The rows are grouped in 4 different ways at once. Each group adds its own fixed numbers to the row, and there is some noise. The rows also spread widely along 11 directions, which tell nothing about the answers.
Known rows, each followed by its group in each grouping:
  1  13  -1  17 -17  12   8  10   2  10 -10   6  -1   5 -10  14  -1  -3  16 -16  -1 -13  -2 -15   5   2  10 -18  -9  25  -4  -4 -12   8  -7 -14  -2 -12   8   8   5  -2   0 -11 -10 -> j_573 D temeb noras
 -7  17  -3  -3   5  16 -11  -7   9   4  23 -16  -1   5   9   3   8  -9   5   2   0   7  12  -6  -8 -13   0  -1  -5   6  13 -14  -1   5   1  -2   7 -19  -1  -3   3 -10  -9   3 -23 -> j_811 D temeb tuduk
-22  11   4  11  -4   9  -3   9  23   2  -5 -10  -1  -2  17  15 -13  12  -2 -11   7  -1  -1  -7   4 -21   2  -5  -8   7   6 -11  -8   1   5   4  -2  -3  17   3  -3 -17   1  -8  -8 -> j_975 G gikes noras
-15  15   2  -3   6   8 -15  12  13   2  15 -18   6   6  17   0  -8  -3   3  10  -2   3   7  -4  -4 -21 -18   4   5   8  13 -12  -2   4  14   2  12   3   5  -5   0   0  -3  -3  -8 -> j_646 S tafa tifo
  4  -6  10  -8  -7  -6  -2  -7   1  -4 -16   3  -3  -7  -6   8   4   3  -3   1   0  -5   1 -14  10  -4   4   6  -3   4  -7  -3  16   0   4  12  -9   0   6   1  -2   5  10 -15   1 -> j_753 G gikes dutas
 10   8   6  -5 -11 -18  12  15 -17  -4  -3  -4   5  -2 -25  -5   0   1  -4  20  -7 -26   3  -4  11   0 -18   8  -5   6   2   9  -2   1  12  -5 -15   1  -5 -14   8  15  10 -23   0 -> j_758 C tafa bidig
 -7  -6  -5  -4   6   3  -6  -2  12  -6   0  -3   3 -10   2  -2   0   3   2   4   3   9  -6   2  -8  -4   1  -4  -6 -14  -5  -3   5   0   3   9   5   3  -3   2   6  -3  -1  13  -5 -> j_758 S temeb tuduk
 -2  -1   0  -8  16   8  10  -4 -22  16  20 -10  -9  11   6 -11  11  -4 -18  13  10   6   6   6   9  -1 -17  26  16  10  13  -3  -5 -11   4 -16  -1  -1 -12 -15  -5  -2 -12   1   1 -> j_975 C tafa nus
  0   0  21  -5 -14 -21  11  12  -4 -12 -22  -2   0  -3 -20   6  -4  16 -11  14  -3 -27  -4 -11  23  -8 -12   7  -3   7  -1   2   2   0  12   3 -16  10   4 -11   4   8  22 -29   5 -> j_646 S tafa tifo
 -8  13  -1  16  -5  12   0  10   4   6   0   4  -6  -5  -7   3   8   2  13 -12   7  -7  -5  -5  -4   0  18 -14  -6  10   8  -6 -18  18 -12  -5   2  -8  -2  -1  14   3  -2   1 -18 -> j_573 C temeb nus
  0  13   1  -5   4   2   0  -2 -19   3  23 -13  -6   9   2  -5   7  -5  -7  11   0  -8  13   5   4  -8 -17  18   5   7  16  -4  -8  -3   8 -12   2  -9  -1 -17   0  -1  -9 -13  -5 -> j_811 G gikes dutas
  4  -8  -9  -7   8   2  -3 -21   6 -11   4   4   1  -5   3  11   3   1  -1 -17   0  14  -8  13  -8  -7  10   3  -2 -18  -7   3   8 -14   2   9   6  -5   3   7 -10 -14  -3   5   6 -> j_753 D tafa bidig
-11  -1   5   2   1   5  10   0  -3  -1 -11  -3 -11  -4  -6   3   1  17 -10   7   5  -9  -7   0  11  -1  -5  10  -6   1  -3   0  -8  -5   2   1  -6  -1   2 -11   3  -8   6  -1  -1 -> j_758 G temeb bidig
-15  -4   1  -6   7   0   4   7  -7  -4  -1 -13  -6  -8  -4  -9   1  16 -16  25   6  -6  -1   8   9  -4 -21  22  -2  -8   0  -4  -1  -7  12   4  -2   9  -6 -18   2  -4   6   4  -2 -> j_758 G gikes tuduk
 -2  -3   8  11 -10  14   4  -1  11   6 -17   9 -14  -6  -3  14   6  17   5 -16   6  -9 -15 -13  10  -3  20  -8  -5  12  -7  -3  -2   5 -11   3 -12 -13  12   9  -7  -8   7  -3 -10 -> j_753 S tafa dutas
  1 -13   5  -1   1  17   4 -14 -17   1 -17  17 -21   0  -4   1  17  13   3 -13   5  -6  -9  13  10  19  -3  26   7   6 -15  -1   5  -4 -14   1   8  -1   0  -3 -17  -2  11  13  12 -> j_573 C gikes dutas
 -6  -2  -1   7   6  17  -2 -11   4  -1   0   5  -8   6  13   8   1   1   6 -21   6   8  -5  11  -3   3   2   8   5  -1  -5  -1  -1  -8  -8  -3  12  -6   9   6 -13 -13  -7  12   9 -> j_758 C temeb noras
-10  -1 -15  16   3  19   9   9  -4  15 -13   6  -8 -10 -16  -3  10  12   6  -2  13   0 -18  -2   0   7  16  -9  -3  14  -4  -3 -16   7 -10  -9   0   2 -11  -4  11   1   6  12 -17 -> j_758 D tafa dutas
 -5   1 -11  -3  -1   5  -3   1   6 -14 -20   6   9  -9 -20  12   2   6  15  -7  -9  -4 -13  14  -4   2   0  -2 -12  -2 -16   1   4  -2   1   5  11  10  -3   0   6   1  21   0   2 -> j_758 S tafa bidig
  7 -17   2   6   1  -7   4   6   0  13  -5  10   2  -5  13 -12  -7  -2  -5   2  19  14  -7 -20  -1  -2   8  -9  17   1   2   6   4   3   3   3 -10  10   0   8  -3  16 -10   4   4 -> j_646 C tafa dutas
 -4   6  -6  11  -3  -9  10  20   5  12  14  -7  12  -8  10 -12 -19  -2  -3   9   7   1   3 -15  -3 -15  -3 -15   0  -2  10  -2  -9   6  14  -6 -13   0   1   2   9   2 -17  -8 -11 -> j_646 C gikes dutas
  2   5   9  -2  -7 -12   6   4   2  -9   5  -6   0  -4  -7   4   0   8  -6   6  -4 -15  -4  -2   8 -11  -5   3  -6  -6   4   1  -3  -2   9   3 -13  -8   4  -3   1  -3   0 -13  -4 -> j_753 S tafa nus
 -3  -4  -7   0  -3   7   7  16   5   7 -10   2   5 -11  -7  -4  -3   8   6  11  -6  -9  -9  -2  -1   3 -13   3  -7  -1 -16  -1   6   0   4   7  -2   4  -4   0  -1   5   7  11  -7 -> j_753 C tafa dutas
  7  -8 -13   8   1   4  -2  -6   0  -7  -1  18   4   2   8   8  -8  -8  13 -27   1  15 -12  11  -9   1  11  -6   5  -7 -10   5   0  -7  -1  -7  10   3   8  15  -7  -3 -11   0  19 -> j_753 S gikes bidig
  3   3  -9   5  10   4  -4  -3 -14  -2  12   0  -2  11   1   0   8  -9   5 -14   9   7  -2  13  -7  -1   2   3  16   5  13   6 -14  -4  -1 -19  13   1  -2  -6  -1   1 -11  -7  11 -> j_758 D tafa dutas
  1  -1   1   3  -6   2  16   4  -1  16  -2   0   0  -2  -1   0  -9   4  -8  10   0  -6  -1 -19  11  -5  -5  -5  -7   7  -6  -3  -2  -6   9  -5 -16  -8   4   3   2  -7  -9  -5  -6 -> j_573 S temeb bidig
 -8  17  -3  -5  -2   5 -17  -1   8 -12   9  -8   0  -9  -4   3  11   2  17  -4 -10  -8   5  10 -11  -8   0   5 -14  -9   2  -8   3  11  -2  14  14 -10   2  -5   3  -4   9   2 -17 -> j_573 C gikes dutas
 -2   5  13 -18   0   3 -14 -22   4  -1  11  -8  -9   5  16   7   5  -1  -7  -1  -4   6  12  -6   7 -14  -7  21   0   0   4 -10  16  -8   6  11   1 -17  13   1 -16 -16  -3  -6  -1 -> j_573 S gikes bidig
-6 -4 -3  4  3  6  7  2 -4 -1  2  2 -7 -3  5 -5 -3  9 -4 -1  7 -1 -6 10  4  1 -8 12  3 -6 -4 -3 -2 -5  1 -3  1  1  0 -3 -5 -4 -2  8  2 -> j_646 C gikes tuduk
 -3  11  20   7 -18 -13  -6  11  20  -2  -8  -7  -2 -12   5   4  -8  10   2   1   3 -14   1 -30   5 -16   8 -18 -14   7   5  -4   4  15   5  14 -20 -15  17   6   0  -1   1 -16 -19 -> j_758 D gikes dutas
 10   8   1  11 -11  14  -4   2  -7  12  -1  16 -10   4  -4   2  10 -11  19 -14   4  -3   0 -14  -5  11  17  -8   2  20   0   1  -5  16 -14  -3   3 -14   2   7   4  14  -5   3 -11 -> j_573 G temeb bidig
-13  -4   1   3   6   6   7   9  14   6   1  -7   3  -3  19  -2 -18  10  -8  10   3   3  -7  -2   1  -7 -21   2  -3 -10  -8  -2  -2 -13  14   5  -4   4   7   3  -4 -13 -14  16   4 -> j_758 G temeb nus
  0  -8   1   5  -5  13   9  -1  -2  14 -22  13  -4  -2   0   5  -2   4   4  -9   7   3  -7 -13  10   7   4   1   3  18 -15  -6   8   0  -6  -3  -3   4   3   8  -7   2   6   1   3 -> j_646 C gikes dutas
  3   1  10  -6  -8  -2 -14  -5   5 -25 -14   3  -5  -2  -8   7   9   5  15  -9  -8 -14  -6   8  -6   4  -4   4  -4  -7  -8   1   7   6  -5  16  14   0   6  -1  -2   6  19  -2   6 -> j_646 D temeb dutas
 -3  -9   2   5  -2 -19  -2  13   9 -27   0  -1  12  -5   7   1 -18   7  -1  -3   0  -7  -8  15  -8 -13 -13  -5   0 -28   2  11  -8  -6  13   5   6  15  10   0   3   0  -6  -9  22 -> j_753 S temeb noras

New rows. What belongs after each?
-14   5   5  10  -6  -8   0  15  16  -8   4  -9   3 -10  15   1 -17  18  -7   5   4 -11  -5  -1  -1 -19  -9  -7 -11 -15   5  -1  -9   0  13  10  -9  -2  16  -2   0 -13  -6  -5  -7 -> j_811 G gikes dutas
  9  -9   0   1   3 -10  -9 -15  -7  -4  15   9  -5  -4  11  -8   7  -7   0 -15  13  17  -1  -2  -8  -7  22  -5  10 -14  13   4   0   5  -3   3   2  -6   2   6   0   3 -18  -2   2 -> j_573 S gikes dutas
  5   2  -3   0  -2   0 -10 -11  16 -12  -2   9  11  -4   1  10  -3 -12  16 -23  -4  12  -1  -6 -13  -5  22 -16  -5  -7  -6  -3  13   6  -4  10  10  -3   4  15   3   1   2  -4  -4 -> j_646 C temeb tifo
 17 -17   6 -11   1   2   3 -13 -15   1   2   8  -9   6   3  -7   8  -8  -5   2   3   5   1  -3   3  12  -8  16  11  -1  -9   4  15 -10  -1   0   1  -5  -3   3 -12   6  -8   9  13 -> j_753 D temeb tuduk
 23  -6   9 -11  -7 -19   6   1  -8  -4  11   2   5  -3   1 -13  -5  -5  -4  17  -7 -10   3 -11   0   2 -17   6  -1 -13  -6  15  15  -5  15  11 -16 -11   2   4  -9  10 -11  -1   1 -> j_758 G tafa dutas
 -1   3   3   1  -1  17  -5   7   4  28  -5  -3  -2   7  10   2   3 -10   4   1  10   7   7 -27   5  -6  -1   1  14  35   5 -11   6   7   1  -6  -1   1   3   3  -5  12  -2  -6  -6 -> j_753 C tafa dutas
 16   6 -10  -4  -5  -8   6   4 -18  -8  19   2   6   5 -10  -7   0 -16   6   2  -9  -8   6  10  -5   4 -11   5  -3  -6  -1   7   1  -2   7 -10   2  -7  -7  -3   2   7  -8  -8   3 -> j_975 G gikes tuduk
-13 -12  15  -4   1  -3   7  -3  14   8 -18  -2 -10 -18   6  -3   0  23 -21   9  16   6  -9 -18  17 -10  10   5  -6  -2  -2 -11  10  -1   2  18 -20   2   3  -1  -2  -8   7   4 -13 -> j_975 C gikes nus
 -8  -5 -12  11   1   7   9  11   3  13  -7   4   3 -10  -1  -6  -7   5   0   3  11   6 -11 -10  -3  -2   6 -15  -4   1  -4  -2 -11   2   3  -3  -2   5  -6   2  12  -1  -7   9  -8 -> j_573 D temeb bidig
  4  -8  -4  -4  -5 -15  15  13   1  -7  -3  -2  11 -13  -9  -5 -11   9  -8  18  -7 -12  -7   5   0  -4 -17   5 -11 -20 -13   9   7 -11  18  10 -11   7  -3  -1   2   2   3   2   3 -> j_753 G tafa noras
 20 -10   7  12 -15  -8  -2   0  -6 -11 -11  31  -8  -7  -3  -2   4  -1  17 -23   5  -3 -14  -3  -4  14  21 -11   1  -5 -10  13   3  13 -12   9  -4  -4   5  16  -3  16  -4   5   7 -> j_573 G gikes nus
  6  -4  10   0 -11  -8   3   5   4   0  -9   4  -8 -18 -15  -7  11  11  -2  13   9 -10  -6 -21   5  -1  16  -5 -12  -3  -1   1   6  15  -2  19 -20  -7  -6   0   8  11  10   2 -24 -> j_573 G tafa tuduk
 10   8  -8   7  -5   1   3  -7   6  -8   7   7   9   2  -7  12  -3 -13  15 -25  -2   3   0  -2  -8  -2  20 -18  -4  -4  -3   0   0   1  -3  -6   3 -11   3  12   4  -2  -6 -10  -4 -> j_646 C temeb tuduk
  5 -11 -12  -1  11   7  -2   0 -17  -3   4  12  -2   4   2  -8   6  -4   5  -7   6   9  -9  25  -9  11 -10  15  16  -7  -2  10  -4  -6  -3  -5  18  13  -9  -5  -5  11  -1  13  19 -> j_975 C tafa bidig
-10   3  -1  -6   8  -1 -11   5  12   2  10 -12   8  -1  13  -2  -5  -5  -5   6   7  15   4  -9  -6 -20  -2  -2   3  -2  12  -5   4   1  13   8   5   9  -1  -2   3   1  -3  -3  -7 -> j_975 G tafa tifo
  9   1  -6 -26   2   4  -9 -19  -5  -7  -2   0   3  -7 -18   3  19  -8   8  10 -16   1   6   6  -4   6  -5  20 -11  -5 -16  -2  26  -5   4  19   9  -5 -12  -3  -1   4  20   8 -10 -> j_573 G tafa bidig
 -4  14  19 -14   0  11 -14 -16  14   7   6 -14  -9   3  12  13  11  -1  -2   3  -3   2  11 -20   7 -13  -1  13  -4  15   4 -13  18  -1   4  15  -7 -21  11   3 -13  -9   2  -3 -18 -> j_758 G tafa nus
-19   0 -15  15   7  21   8  13  -7  17  -8   6  -8  -7  -7  -4   6  11   5   0  14   4 -14   6   4   3   6  -2   0  14   1 -11 -22   8  -7 -14   8  11 -11  -7  15  -1   0  11  -9 -> j_573 S gikes nus
-16  13 -12  -4  -2  29  -5   6  16   9 -16  -6   5  -7 -10  14   3  -1  18   4 -13  -2   1  -3   0  -1  -6   4 -18  19 -20 -21  13   3   1   6  12   2  -3   2   4  -5  20   8 -19 -> j_753 G gikes tuduk
 12 -13  -8  -5   2   4   9  -9  -1   3   7   7   4  -1  10   1  -8  -2  -2  -5  -2  10  -7   3  -3   1  -6   6   1 -13 -16   7  11 -19   7   3  -3  -9   4  12 -16 -10 -14  12   8 -> j_753 D tafa bidig
 -2   4   2  20  -8   6  11   5  -7   9  -3  11 -11   3   1   7  -1   5   1 -18  14  -4  -8  -8  10  -1  16  -8   2  15   5  -1 -21   5  -5 -16  -9  -6   6   4   2  -3 -12 -11   0 -> j_573 G gikes nus
 -3  -9   8   5  -2  13   2   2  -8  21  -7  10 -19   0  13  -8   3  10  -5   3  15   4  -6 -13  12   4  -3  12  10  16  -1  -5  -1   2  -5   1  -6  -4   5   0 -10   3  -8  13   0 -> j_573 S gikes bidig
  4   0   7   4  -1 -12   0   4   8   3  17  -7   4  -1  20  -5 -11  -2  -8   1   9   4   5 -16  -3 -18   1  -7   8  -8  15   3  -2   0  10   2 -12  -7   8   5  -5  -1 -17  -9  -3 -> j_646 C tafa dutas
 13  14   5   6 -10  13  -2  -6 -13  11   9  10 -16   3 -12   0  20  -9  13  -9   2  -8   2 -15   2   6  23  -1  -2  19   6  -3  -2  17 -16  -3  -5 -25  -4   3   2   8  -1  -2 -25 -> j_573 G tafa tifo
  3   9  -4   8  -6   5  15   7 -13   8   7   1  -6  -7 -13  -8   3   7   2   4  -2 -17  -3   0   6   5  -2   3 -10   3  -4  -1  -8   2  -2  -9 -12 -16  -3  -4   3  -4  -4   1 -17 -> j_758 C gikes dutas
  5  17   0 -12  -2 -10 -16   9  -2 -19  25 -18  12   8  -1   0   2 -16   9  10 -17 -13  15  13  -9 -14 -26  10   1  -7  13   0   0   1  16  -2  13  -1   0 -10   2   9  -1 -17   3 -> j_753 S tafa tuduk
 -4  12  11  -3   1  -3  -6   3  -9 -19  20 -12 -13   1   2  -7   6  10  -5  12  -5 -21   2  19  -4  -4 -24  23  -3 -18  12   6 -11  -2   5   7   4 -14   4 -18  -1  -5  -4   2  -1 -> j_758 G temeb bidig
 13  -6  -1 -21   0   0   3  -3 -17   1  -8   4   2  -2 -18  -8  11  -6   1  21 -11  -5   2   1   5  10 -21  22   2   6 -12   0  18  -5   8   5   2   8 -14  -7  -1  17  16   3   4 -> j_646 S tafa bidig
  9   8   4  -2  -9 -11 -11  -3   6 -11   2   3   4  -9  -7   1   4  -7  14  -9  -4  -4   4  -8  -7  -4  15  -9  -8  -4   2   1  11  13  -1  11  -2 -10   6   4   3   9   4 -10 -10 -> j_758 C gikes dutas
  2   1   5  20  -8   8  12   3  -7   3  -5  10 -12   4  -3   7   3   9   1 -15  14 -11 -10  -8   8   4  15 -10   3  13   5   3 -21   6 -11 -15  -8  -9   8   0   2  -1  -5 -11  -2 -> j_811 G temeb dutas
  3 -23  -9   3   5  10  13  -1  -6  11  -8  18  -7 -13   5 -13  -3  11  -5   5  10  11 -17   0  -4  13  -1   4  -1 -13 -20   6   4  -8  -2  10  -2   4  -8   6   0   0  -9  32   3 -> j_573 G temeb bidig
 15  -1 -16   1  -1  -3   7  -8 -14  -2   2   9   6  -4 -28   5  16 -12  11 -13   0   3  -4   2  -3   2  26 -11   0   4   1   3  -3   4  -6 -13   1  -2 -10   1  13  11   2 -17  -4 -> j_753 S tafa dutas
 18   5  12  -1 -13  -3  -3 -16 -12 -13  -9  13 -10   9  -9  14   9  -8  11 -25  -6 -10   2   0   8   9   8   7  -1  10  -7   5  10  -2  -9  -5  -1 -16  11   7 -14   1   5 -16   9 -> j_758 D gikes noras
 15  -6   4  -2  -4  15  -4 -20  -6  -2  -3  16 -17   2  -1   6  17   2  13 -20   0  -2  -9   3  -1  14  10   7   3   4 -13   3  10   0 -17   6   3 -19   5   8 -19  -1   3  14  -3 -> j_811 D tafa dutas
  6  -8  16  13  -6   2   3  -2  -3   8  -5  11 -15   4  10  -1   2   1  -6 -11  25   5  -4 -25   9   0  21  -7  15  14  11   1  -6   9  -9  -5 -12  -6   7   6  -1   9 -11  -6   1 -> j_646 G temeb tuduk
